There are 9 hidden switches. A switch that is on adds its own fixed numbers to the row, and there is some noise. The rows also spread widely along 11 directions, which tell nothing about the answers.
Some rows, each with its switches (1 for on, 0 for off) after it:
[  9  10  14  -3   1  31 -39  16   8 -28  -3  37 -28   9  16 -34  -1  -1
  -3  14  11 -15   0  -8  11]
0 0 1 0 0 0 0 1 0
[  5  -5 -21  16   2  -8  -1 -32  11   4  20  12 -10  -4  -5   0   4  -5
  -5  11  19 -15   2 -10  -4]
0 1 1 1 0 0 0 1 0
[ -9  -4 -32   4  25  -9  -2  -2  -4 -12   2  -6  14   6 -20  -8 -23  -8
 -12  19  14  25   6 -26  -3]
0 1 1 0 0 0 0 1 0
[  8  40   5  -2  36 -33 -26  12   0   6 -22  10  -3  11   3  12  20 -13
  -8  10 -23 -25   2 -27  19]
0 1 1 0 1 0 0 1 0
[  1  11   0  14   5  -4  -8 -13   5   6  20  12  11   7   8   8  -5 -17
 -11  -4  -9   5  -9 -30  -7]
1 1 0 0 0 1 1 1 1
[ 15   2 -23   4  23 -24  -3   5   4 -10 -16   7  15  12  -7  -4 -16 -25
 -21  16  15   1  -1 -22   4]
0 0 0 0 1 1 1 1 0
[  2  30  15  47  -6  -5   5  -5  17   8 -10  26  -1  15  27 -25   1 -30
 -14  -5  -1 -39  24   6   8]
0 0 0 1 0 1 0 1 1
[  5  50 -25  17  22 -20 -11   2 -14 -17  -1   1   5  24 -14 -23  -8 -16
 -32   4  19  -4  30 -22   3]
0 1 1 1 0 1 0 1 1
[ 30  23 -25  -2  12 -23 -13   3   2  -8 -15   7   6  21  -4  -6  25 -20
 -16  23  16 -32  -1 -17  26]
1 1 0 1 1 1 1 1 1
[-11   2 -12  10  10 -12  17  -3  -7  11   1 -20  34  22 -15   1  -4 -17
   1   2  -2   4 -25 -14  22]
1 0 1 0 0 0 0 0 1
[  6   2  -1   8  15 -39  -6 -35  24  19  -3   8  -6   1  -3  25  -9   0
  -1   2 -14 -19  -6 -16  14]
0 0 1 0 0 0 0 1 0
[ -4  23   3  14   6  15  -3  -3 -14 -10  -8   7  -8  14   2 -46   0   5
   4  13  -6 -20  16  11  18]
1 0 0 0 0 0 1 0 0
[  4  -7   9  17 -11   4   0  -2  20  12 -15   8   5   7  20   3   3 -14
   5  12  -5 -19  -3  -1  21]
0 1 1 0 0 0 0 0 0
[ -3  16  18  10   3 -22   4 -11  -4  14 -13 -12  10  24  15  -3  -8  -5
  -5   1 -50 -19  -3   8  25]
0 0 0 0 1 0 1 1 0
[ 15  22  16  16 -21 -18 -14 -32   1  13  26 -13  -1  19  12  22 -34  13
 -20 -28 -33  13  13 -13  12]
0 1 0 0 0 0 1 1 1
[  3 -14  -2   2 -15  -3   0   4  29 -16 -26  21  -8   4  41  -3   0 -17
 -18  27   9 -32  -1  15  -4]
0 1 0 0 0 1 0 0 0
[  3   7  -9 -19 -11  -1  -9  11 -30 -11  24 -21   1  27  -3  11   3   6
 -19  -4   9   2 -22  -9  11]
0 1 0 0 0 0 0 1 0
[ -9   9   2  -7  11 -12 -15 -32   4 -13  12  14 -19   2  14  -5 -15  15
  -9   9 -27 -10  -8  -2 -18]
0 0 1 0 0 0 1 0 1
[ -4   5 -18   6  31 -44   6 -33  20   6 -40   5  12  10 -14  -8  -3 -16
  10  31  -1 -37  -9  -6  32]
1 1 0 0 0 1 0 0 0
[-20  37  16  25   9  17   5  11 -25   4  24  15  14  17  15 -20  25 -33
 -13 -10 -13 -16 -19 -12 -19]
1 0 1 1 0 0 1 1 1
[ -4  12  -6  22 -17 -14  26 -21  -9  23  19 -20  16  15   7  13  14  -8
  -4  -6 -11 -19  -4   8   7]
1 1 0 1 0 0 0 0 1
[ -9  -3 -17  11   2  -7   5 -20   3  -4  18   7   3   6   5  -9   5 -17
  -8  10  19 -19 -26  -5  -7]
0 1 1 0 0 0 0 1 1
[  9  16  15  19 -18  20  -6 -10 -20  -7  37   2   3  19   8 -11 -18 -11
 -19 -24   4  16  -2  -4  -4]
1 1 0 0 1 0 0 0 0
[  1  25  10 -18  14 -18 -33 -10  10 -28  -9  23 -16  12  17   4 -20  -5
 -28   8 -17   0  -2 -16 -14]
1 1 1 0 0 0 0 0 0
[  2  -2  -4   1   9 -23   1 -31   1   7   5  -4  12  15 -11   5  -9 -14
   6   5  -5 -12 -36  -8  23]
1 1 0 0 1 0 0 0 0
[-10   1  -4   9  10  -7   0 -11  10  -4  -5   2  11  13   0  -9 -25 -16
  -7  11  -9  10  -4 -12   8]
1 1 0 0 0 0 0 1 0
[ 20  10   3  18 -22  -5 -10 -22   1  21  25 -12   7  20  -1  18  -5   5
  -6 -14 -14   3   2 -21  27]
0 1 1 1 0 0 1 1 1

New rows, each followed by its switches (1 for on, 0 for off):
[ -8  26   7   6   5 -10   4  12 -19   6  -9 -12  12  16  13   5   3  -9
 -13   2 -17  -8   4  -4   3]
0 1 0 0 0 0 1 0 0
[-13  24   7  13  18 -16   8  -7 -19   2  -3  -3  19  23   2 -14   2 -25
  -4  -1 -12 -25 -23  -1  12]
0 1 0 0 1 1 0 0 0
[-11  37  18  11  -3  -7  -2   3 -18   0   8  -5   1  21  18  -4   4  -6
 -10 -10 -15 -19  -7   2   6]
0 1 0 0 0 0 0 0 1
[ -2  17  10  18   6   5  -6   7  -9  -1  12   7   8  13  15  -7  -4 -21
 -15  -4 -14   3  -2 -12  -4]
0 1 1 0 1 0 0 1 0
[  5  17   9 -14   2  -8 -22  11   0 -15  -9   2  -4  22  17   3  -7   0
 -17   6 -15 -11   0  -9  15]
0 1 0 0 0 1 0 1 0
[ -4  10   5  -4  12 -11 -17  -1  -3   1   6   1   1  11   0  13 -10  -5
  -3   0 -12   4 -14 -22   7]
0 1 0 0 0 0 0 1 0
[ 17   8  -8   1  -9  -5  -8  -1   4  -6  -1  -2  -3  12  14   1   6  -2
  -9  10  -4 -13   2   1  14]
1 1 0 0 1 0 0 0 1
[-20   3   0  14   2   9   5 -12 -16  -4  13 -14  15  15  -8 -16 -38  -1
  -2  -2 -11  25  -3  -4   5]
0 1 0 0 0 0 0 0 0
[-32  22   8  -2  14 -13  16  -9 -38  -2   7 -22  22  41  -5 -23  -2  -9
 -11  -2 -30 -18 -46  10  16]
0 0 1 0 0 0 1 1 0
[ 36  13  -9  11 -23 -12 -14   5   9   6  -1 -10  -5  17   6  18 -16  11
 -25  -6  -1   8  41 -12  21]
0 0 0 1 0 0 1 1 1
[ -2  27  -6   8  23 -29 -10 -11  24  -6 -36  13   4  19  12 -18   2 -15
 -10  26 -19 -36   8  -7  22]
1 1 1 0 0 1 0 1 1
[ 11  -4  -6  -9   6 -18 -12 -33   4   9  16   6  -5  12 -15  12   1   0
   4   3  -7 -12 -29 -18  19]
1 0 0 1 0 0 1 1 0
[ -2   4   4 -22  -4  20 -22  29  -6 -20  -9  -8   2  22  12  -6  -5   3
  -7  16 -17  10  -5 -11  19]
1 1 0 0 0 0 0 1 0
[  2  14   5   8  12 -14  -1 -12 -12   9  14   5   3  10  -1  12  13 -12
  -6  -6 -12 -17 -21 -11   3]
0 0 1 1 1 0 0 0 0
[ 15  10   5  -3  11   7 -25  13  11   3   2  20  -4  -6  13  16  24 -11
   9  12  -8  -9 -10 -29   4]
1 1 0 0 1 0 0 0 1
[  1   7   1  -2  13  -9 -19 -24  -4   5   8  -2   8  19 -16   3 -14  -1
   5   5 -21   4 -22 -27  26]
0 1 1 1 0 0 1 1 0
[ 19  16  -4  28 -11  13 -13   4  12  12   7   6  -2  -3  14   7   9   5
  -4   2  -2  -5  45 -18   7]
0 1 1 1 0 1 0 0 1
[-13  -3  10  22  -1  12   3 -12  -1   7   7   2  15   7  12  -9 -22  -9
   3   3 -20  10   0 -11   0]
0 1 0 0 0 1 1 0 0
[ -2  -4  -3  13   4 -10   2 -17   9  14   4   1   5   0   1  13  -1  -7
   5   8  -2  -7  -8 -12   7]
0 1 1 0 0 0 0 0 0
[-21 -25 -20   6  15 -12  15 -46   3  -1  24 -10  22  11 -12  -8 -32 -13
  -6  10 -19  19 -33  -7  -8]
1 1 1 0 1 0 0 1 0
[-17 -17 -16   2   2   8  27  -6 -15   9  -4 -19  18  12  -2 -18  13   3
  17  26 -12 -19 -21  15  21]
1 0 0 0 0 0 1 0 0
[ 23  -5 -20   5   5 -25   3 -27   2   4  10   7   0   3 -13   7   3 -11
  -9   7  23 -17 -13  -9   8]
1 0 0 0 1 0 1 0 0
[  1   9 -26   7   8 -24   8 -15 -12   2   2 -15  10  11 -13  -1  -1  -3
  -3  13  14  -9  -7  -9  12]
0 1 0 0 0 0 1 0 1
[  0 -27  13  55 -15  17  12 -26  35  29   2  13  27   1   7  -3 -27 -26
  20   0  -3   4  -3 -14  26]
0 1 1 0 0 1 0 0 0
[  3   4  -5  21   0  -1   1 -13   6  11  -2   2  16  15   1  -4  -4 -16
  -5   9 -10 -10   4 -15  18]
0 1 1 1 0 1 1 1 0
[  1  22  20  13  15 -12 -19  -8  10   8   2  24   0  -4  23  15   3 -21
  -2   0 -36  -7  -7 -24 -13]
0 1 0 1 1 0 1 0 1
[ -8   0 -26  46  23   0  20 -30  18  11  -7  22  16 -12  -1 -34  11 -33
  11  32   3 -21  10  -4  -9]
1 1 1 1 1 0 1 0 1
[ -6  24  11 -29  23  -6 -28  21 -23 -17  -4   4  -9  15   1   4   3   6
  -5   7 -20   0 -20 -22   4]
0 0 0 0 0 0 1 0 0
[  5  10  -6  13  -1   0   8  13 -10   4  -5   1   6  16  -1  -5  26 -17
   0   9  20 -32 -12   0  23]
0 0 1 1 0 0 0 0 0
[ 16  11  20  10 -12   7 -22  -5  10  14  29   9   4  13  12  26  -3  -8
  -4 -20 -14   7 -12 -36  12]
1 1 0 0 0 1 0 1 1
[  4   8   1  -4  12   5 -15  16  -8  -3 -11 -15  26  23 -13  -1 -23  -9
   4   8 -19  28  -5 -27  34]
1 1 0 0 1 0 0 0 0
[-18  16  17  18  25 -20   2 -22  15  13 -16  24   0   7   7 -17   2 -24
  13   8 -21 -37 -20  -4  14]
1 0 0 0 0 0 0 1 0
[ -9  30  30  25  -8  -5   3 -14   2  -2 -15   7  13  31  23 -23 -29 -20
 -24 -10 -41  -2  12  10   6]
1 0 1 1 0 0 1 0 0
[ 24 -17 -12  11  13 -19 -11 -39  25  30  33  19   6 -13 -18  40   5 -11
  18  -5   2   1 -28 -45   7]
1 0 0 1 1 1 0 0 1
[ 10   3  11   9  -7  10   3  15 -12  28  33  -3  18   2  13  43  36 -21
  -4 -15  -7   1 -26 -27  -5]
1 1 1 0 1 0 0 0 0
[ 14  15 -18  15   6 -12  -3  -3  -7  -3  10  -4  15  15 -10   1  -9 -15
 -13  -1  18   5   2 -22  11]
0 1 0 0 1 1 0 0 1
[ -3 -14 -26   9  -3  35   2   6 -13  -5  25 -12   8   5  -9 -17   1   6
   0  16  12  18   9 -10   3]
1 1 1 0 0 0 0 1 0
[-15  36  11 -12  14 -14 -15  20  -9 -27 -23   0  -8  26  26 -16 -13   2
 -33   9 -34 -11  15   6  -4]
0 0 1 0 0 0 0 1 0
[  6   1  -9  -5  -8   7  -5   6 -18  -4   9 -14   4  19  -4   0  -2  11
  -9   6  -6   4   0  -6  16]
0 0 1 1 0 0 1 0 0
[ -8   4   7  10  12  13 -15   1  23  -4  -6  33   1  -3  28 -12   8 -23
  -1  23 -17 -10  -7 -20 -14]
1 1 1 0 0 0 1 1 1
[ -5  23   8   6   9  -2  -3   7 -12   7   8   4  17  19   1   2  15 -19
  -2  -5  -9  -8 -28 -22   8]
1 0 1 0 0 0 1 0 1
[ -5  12 -12  -6  18 -13   6  17 -25   4  -8 -15  16  20  -8  -2  21  -7
  -2  16  -2 -22 -17 -13  22]
0 0 0 0 0 1 1 1 0
[  3 -18  -5  23   3  -2   8 -16  22  20   2   1  15   3   2   0  -6 -16
  14   9 -16  -1  -9 -12  20]
1 0 0 0 1 0 0 1 1
[  2  -9 -26   9  11 -14   1 -29  21  11   7  -2   4  -3  -5   8  -9   7
   6  18 -11  -1  10 -19   5]
1 1 0 0 0 1 0 1 1
[  4  -1 -28  15   1   5   0  -6 -10 -11  13 -13  16  20 -15 -29 -24  -9
  -8  11  23  13   1  -5  20]
0 1 0 0 1 0 0 1 1
[  4  39  31   2 -13   1  -2  35 -19   2  -1   4   7  30  30   9  23 -24
 -26 -20 -10 -25 -10  -4   7]
1 0 0 0 0 1 0 0 0
[ -5  15 -12   0  12 -22  10 -23 -18  18   9 -19  17  16 -10   7  23   3
  10   7 -16 -30 -26 -10  23]
1 1 0 0 0 1 1 0 1
[ 10 -15 -13  -7   4 -12 -13 -32  26   2  -1  11 -11  -7  -2  14  -6   8
   9  21  -7  -7   0 -11  11]
1 1 0 1 0 0 0 0 0
[  1   3   3   9   1  18  -9 -29 -11  -1  19   1 -13   7   2 -31   3  25
  15   6 -26 -26   0  12  21]
0 0 1 0 1 1 0 0 0
[-17  30  16  29  -3  14  16  16 -21   9  18  -2  17  19  17 -12  17 -22
 -12 -15 -11 -10  -4   0  -9]
1 0 1 0 0 0 0 0 1
[ 19   4   7  14  -2  17 -20  -7  17   8  20  15 -11  -7  22  13  -7   8
 -13  -2 -40  12  38 -19 -16]
1 0 1 1 1 1 0 1 0
[-10 -22 -19 -13   1  16  -5  -3  -7 -29   2  -4  -3   8   0 -27 -32  13
  -6  25   1  22  -4   4  -5]
0 0 0 0 0 0 1 0 0
[ -2  32  -6  -7  11  -7  -5   9 -26   1  15  -5  -9   7   9   5  29   5
 -16   6 -14 -15   9 -10 -11]
1 1 0 0 0 0 1 1 0
[-18 -14  -1   3   6   9  14   0  11  18  -2  15  -2 -13  27   5  62 -16
  33  32  -7 -56 -42   3   3]
1 1 0 0 0 0 0 0 1
[ 28  24   2  19  10 -15 -20 -22   6  10   7  17  -7   5 -10   2  -3  -9
   2  -7  10 -12  11 -21  23]
1 1 0 0 1 0 0 0 0
[-12 -13   0   7  -5  14   9 -13 -18  17  34 -11   8   2   2  10  15   5
  17  -2  -5 -11 -29  -9   4]
0 1 0 0 0 1 0 0 0
[-20 -22 -10  29  -6  29  22 -12   0  22  27 -15  22   2  -4 -13  -6  -4
  23   6 -19  16  -6  -6   8]
1 0 0 1 0 0 0 1 1
[ 18 -20  -8  -6 -22  41  -3  39 -13  -6   4   0  -2  11  21 -11  38  -3
   0  26   7 -24  -9  10  18]
0 0 0 1 1 0 1 1 0
[-32  32  -1   3  48 -29   4 -11 -20  24  25  -4  21  -1  -7  27  18 -20
   4  -7 -36   0 -29 -46 -25]
1 1 0 0 0 1 0 1 1
[ -3  29 -14  -3  20 -17  -8   1 -23 -21   6   2  -2  13   8  -8  -5 -14
 -37   9  -9   2   8  -8 -25]
0 1 0 1 1 0 1 1 0
[-15  21 -18   8  32 -26  14 -18  -7 -16 -15  11  -4  -1  10 -27  -4 -15
 -22  25 -14 -21  13  12 -30]
1 0 0 0 1 0 1 0 0
[  9  15  10 -14  -5  15 -23  28  -8 -15  -5   4  -2  26   8  -4   3  -7
 -12   4  -6   1  -6 -13  20]
1 0 0 1 0 0 0 1 0
[ -7  11   3  16  -5  11  10 -18 -27  14  35  -7   7  16 -12 -11  18  -8
  14 -10  12 -19 -29  -3  18]
1 1 0 0 0 0 0 0 0
[  2  21  14  29  -1  21  -8   6  12  11 -10   9  15  12  11 -18   3 -11
  12   6 -19  -9  18 -16  29]
1 1 1 0 0 1 0 0 1
[ -2  -4  11   0 -15  22  -9   1   6   1   4   6  -9  11  24 -10  15   0
   7  11 -13 -24 -10   7  18]
1 1 0 0 0 0 0 1 0
[  4  15   5  18 -19   2   7 -22 -17  16  28 -15   3  25  -2  -2  10   0
  -3 -15  -9 -18  -8   4  25]
1 1 0 1 0 0 0 1 0
[-12  -1 -17  -3  17 -10   2 -10  -8  -3   3  -9  -2   1  -7   1  -5  13
   1  15 -11  -2   2  -6  -2]
0 0 1 0 0 0 0 0 0
[-22  22  -1  -2  27  -2  -6 -19 -26  -4  39  20  -3   1  -2  -4  17 -22
  -8  -1  -6  -6 -36 -24 -37]
1 1 0 1 0 0 1 1 0
[ -5  -2  -8  53  14  19  11 -16  20  17  12  19  14 -11   4 -23  -8 -26
   8   9 -14  10  27 -17 -12]
1 0 1 1 1 0 0 1 1
[ -2  21  25  11 -15 -17  11 -21 -15  28  34 -16  12  27   9  30   3  -5
 -18 -36 -33 -11 -24  -5   8]
1 0 1 0 0 0 0 1 0
[  1  25   4  13  11  -6 -14 -17  -5  -2  10   4  12  20   1 -17 -19 -14
 -10  -3 -23  10  -7 -18   9]
1 1 0 0 1 0 1 1 1
[-32  26  12  17  41   1  -9 -11 -16  -8   8   4  20   9  -5 -21 -41 -16
  -3  -2 -41  36  -2 -28 -17]
0 1 1 0 1 0 0 0 0
[-30  12   6   6  14   0  11 -11 -16   8   6  -5  10   3  14  -5   5  -4
   5   9 -38  -7  -8  -2 -15]
1 1 0 0 0 0 1 0 0
[ -7  26  -4   2  15 -23  -5 -16  -8  -5   6  -1  -1   9  -1   7 -18  -5
 -20  -4  -8   7   8 -14 -12]
1 1 0 0 0 0 0 0 0
[  4   4   0  24  -7   3   7  -4   2  13  17  -3   8   9   4   7  -9  -9
 -15 -10  -5  10  12 -13   0]
1 0 1 0 0 0 0 1 0
[-26 -13 -17   9  28  21  16 -17 -29  21  28 -17  19   3 -26 -24  32  -3
  46  22 -13 -18 -43  -9  23]
1 1 0 0 1 0 0 1 0
[  1   2  -4  13   0  13   1   5   7  -5  -8   8   4  10   9 -19   0  -7
  -5  14   0 -10  11  -1  10]
1 0 1 0 0 1 0 0 0
[-17 -16 -12  -1   1  26  -6  -7  -7  -9  11 -21   9  11  -7 -23 -20  24
  19  21 -21  19  -4  -6  21]
0 1 1 0 0 0 0 0 1
[ -9  18  -4  10   8   6   6  15 -21   0   8  -2  15  14   8 -11  12 -10
 -13   5  -7 -10  -4 -10  -6]
0 0 1 0 0 1 1 0 1
